The first 4 rows are patterns. Each new row is the sum of 2 different patterns, raised or lowered, with some noise. Before adding, each is slid sideways (what falls off one end comes back at the other) and multiplied by a number that may be negative. Names go in the order of the patterns.
Some rows, each with the names of its patterns after it:
+0.07 -0.50 +0.13 +0.14 +2.35 +0.57 -0.62 -1.30 -0.16 -1.00 -0.47 +0.08 -2.61 +0.47 -1.95 -0.65 +1.11 -0.19 +0.29 +0.84 +0.92 -0.46 -0.73 +0.60 +0.88 +0.70 +1.16 -1.80 -0.42 +2.44 -1.02 +1.03 +0.59 -0.44 -0.83 -> ginog
-0.13 -0.58 +0.79 +1.51 -0.71 -1.29 -1.88 +0.92 -0.73 +1.86 +1.98 +0.13 +1.88 -0.75 +0.77 -0.37 +1.10 +2.22 +0.78 -2.69 +1.54 +0.14 -1.11 +2.54 -0.61 -0.88 -1.12 -1.93 -1.73 -3.20 +0.34 -0.45 -0.26 -1.75 +0.95 -> gamo
+1.97 -3.02 +0.73 +0.03 -0.08 -0.55 -0.82 -0.06 +0.54 +1.07 -3.29 +0.55 -2.44 +1.08 -0.29 +0.18 -0.68 -0.93 +1.62 +1.62 +0.13 -0.29 -0.18 +0.29 -3.31 +0.33 -0.94 +0.13 +0.79 -1.91 +0.84 -1.65 +0.15 -0.50 +0.68 -> nufa
+2.77 -0.07 -0.60 -0.60 -2.46 +1.08 +0.38 +1.42 +0.22 +0.20 -0.29 -0.24 +1.00 +0.22 +0.13 +0.82 +1.02 -0.63 +1.39 +0.41 -1.76 -1.17 +0.68 -0.15 +0.78 +0.28 -0.54 +0.77 -1.15 +1.49 +0.13 -0.90 +1.38 -0.96 +0.26 -> kagat

New rows, each followed by the names of its patterns:
-1.33 -0.13 -0.73 +1.23 -0.90 +0.20 +0.43 -1.51 -1.45 +0.32 +0.43 +0.83 -0.62 -0.34 -1.79 -0.57 +0.13 -2.21 +0.44 -1.19 +0.00 -0.66 -2.17 +0.18 +0.91 -1.53 +0.33 -0.14 -1.44 +0.14 -0.90 +0.89 +1.70 +1.57 +3.68 -> gamo kagat
+1.24 -2.50 -1.29 -2.04 -1.83 -0.70 -2.22 +2.13 -1.29 +0.20 -1.54 -2.74 +0.07 +0.71 -0.77 -0.80 +0.35 -3.20 -1.79 +2.04 -0.32 +0.65 +0.81 +1.93 -0.46 -0.35 -0.76 -0.17 +0.83 -0.93 +1.45 -1.83 -1.44 -0.21 +0.56 -> gamo nufa
+4.92 +0.74 +0.20 -0.32 +1.01 +0.38 +0.43 +0.32 -2.05 +3.27 -1.33 +1.68 +1.12 +0.72 +1.02 +1.96 +2.15 -0.45 -0.80 +1.21 +1.68 +1.34 +1.65 +1.27 +0.17 +3.74 +0.03 +1.08 +2.71 -0.09 +1.10 +0.82 +0.74 +0.43 -0.48 -> ginog nufa
+1.95 +2.47 +0.98 +1.22 +0.53 +3.48 +2.50 +2.57 +1.52 +1.35 -0.14 +1.37 +1.55 -1.00 -1.13 +1.00 +1.62 +0.78 +0.03 +2.96 -0.28 +2.82 +1.23 -1.38 +3.13 -0.30 +1.67 +1.08 +1.68 +0.44 -0.40 +3.10 +0.27 -0.78 +0.56 -> ginog nufa
-0.35 -2.49 -0.26 -1.17 -1.40 -2.44 +0.65 -2.48 -2.24 -2.44 -1.69 -1.13 -0.55 +0.79 -1.22 +1.19 -0.46 -2.49 -0.86 -0.20 +1.05 -0.95 -4.10 +0.18 -0.68 -1.29 -1.05 -1.14 -3.58 -1.38 -3.00 -2.57 -4.63 -1.46 -0.25 -> gamo nufa
+0.57 -0.25 -1.26 +0.41 +0.44 +2.11 -0.27 +1.01 +1.74 -0.42 +2.85 +0.04 -0.12 +1.02 +0.17 +0.91 +1.79 -0.73 -0.33 -0.21 +0.97 -0.01 +0.03 +0.30 -0.97 +1.49 +0.53 -1.75 +0.34 +0.24 -0.87 +0.51 +2.14 +1.23 +0.35 -> ginog kagat
-1.94 -1.32 -0.57 -3.87 -2.09 -3.72 -1.01 -2.68 -2.39 -1.63 -3.48 -0.74 +1.14 -0.59 -2.45 -1.42 -2.07 -4.43 -0.79 -2.97 -0.50 -2.35 -3.25 -0.26 -4.32 -0.49 -2.25 -3.28 +0.13 -3.40 -0.68 +0.50 -2.80 -2.53 -3.67 -> nufa kagat
+2.01 -0.25 +3.03 +1.32 +2.07 +3.19 +2.28 +0.67 +1.03 -0.55 -1.67 +1.22 +1.43 +0.90 +1.34 +0.51 +3.04 +1.45 +0.49 +1.57 +5.48 +0.33 +2.14 -0.95 +2.46 +0.88 +3.87 +3.78 +0.38 +2.06 +0.68 +2.65 +1.38 +2.30 +5.97 -> gamo nufa
+1.86 +2.93 +1.44 +0.68 -0.28 +2.80 +1.95 +0.77 +6.38 +0.74 +1.88 +0.67 -0.35 +2.11 -1.22 +3.34 +1.18 +2.08 -0.28 +0.44 +4.19 +0.62 +2.27 +2.76 +1.62 +1.39 +0.24 +1.65 +0.29 +5.65 +2.41 +3.66 +1.66 +1.21 +1.99 -> gamo nufa
+0.24 +1.72 -0.46 +0.16 +0.30 -0.26 -0.23 +1.84 +1.07 +0.26 +0.92 +1.86 -1.22 -0.73 +0.31 +1.50 -1.37 -0.60 -0.31 -1.58 +0.01 +0.60 -1.13 +1.77 -1.66 -0.12 -1.13 -0.81 -0.31 -1.25 +0.07 -0.94 -1.58 -1.29 -1.21 -> ginog gamo
-3.22 +0.07 -1.40 -0.71 -1.00 -0.89 -1.40 -1.02 -1.85 -1.59 +0.19 -1.43 +0.15 -1.48 -0.79 -1.66 -3.04 -2.91 -0.66 -1.63 +0.43 -0.86 -2.35 -1.63 -2.67 -0.86 -1.57 -2.07 -1.97 -2.12 -2.47 +0.58 -0.90 -2.01 -1.73 -> ginog kagat
-1.09 +2.52 +0.79 +0.55 +2.22 +3.29 -0.11 +0.73 -0.50 +0.24 -0.59 +3.35 +2.55 +1.54 +3.04 -0.40 +2.30 -0.43 +3.05 +3.01 +1.21 -0.78 +1.66 +1.26 +2.05 +3.47 -0.16 -0.29 -2.26 -0.34 -0.54 -1.11 +1.36 +0.69 +0.28 -> gamo kagat
+1.75 +0.84 -0.20 -0.92 +0.32 +1.87 +1.48 -0.21 +1.38 -0.01 -1.68 +1.49 -0.84 -0.82 -1.29 +0.91 -0.57 -0.57 -0.07 +1.49 +0.11 -1.05 +2.29 -1.19 -0.10 +2.19 -0.07 +1.58 +3.98 +2.07 -0.57 -0.09 -2.02 +2.23 -0.01 -> gamo kagat
-0.53 -1.29 -1.04 -0.70 -3.09 -1.03 -0.25 -4.63 -1.72 -1.15 -1.00 -2.63 -2.85 -2.22 -2.54 +0.81 -3.84 -3.30 -2.53 -1.71 -2.41 -1.15 -1.14 -2.25 +0.06 -0.55 -1.52 -3.91 -2.31 -0.82 -2.82 -1.19 -1.48 -1.16 -1.23 -> ginog nufa
-2.31 -1.81 -1.24 -1.13 -2.93 -1.96 +1.30 -0.53 -0.64 -0.62 -1.39 -0.38 +0.40 -0.65 +0.15 -0.55 -2.53 -2.29 +0.16 -2.45 -1.98 -1.04 -0.21 -1.24 -1.76 -2.04 -2.95 +2.18 -1.19 -1.51 -1.09 -1.92 -1.79 -0.19 -0.03 -> ginog nufa
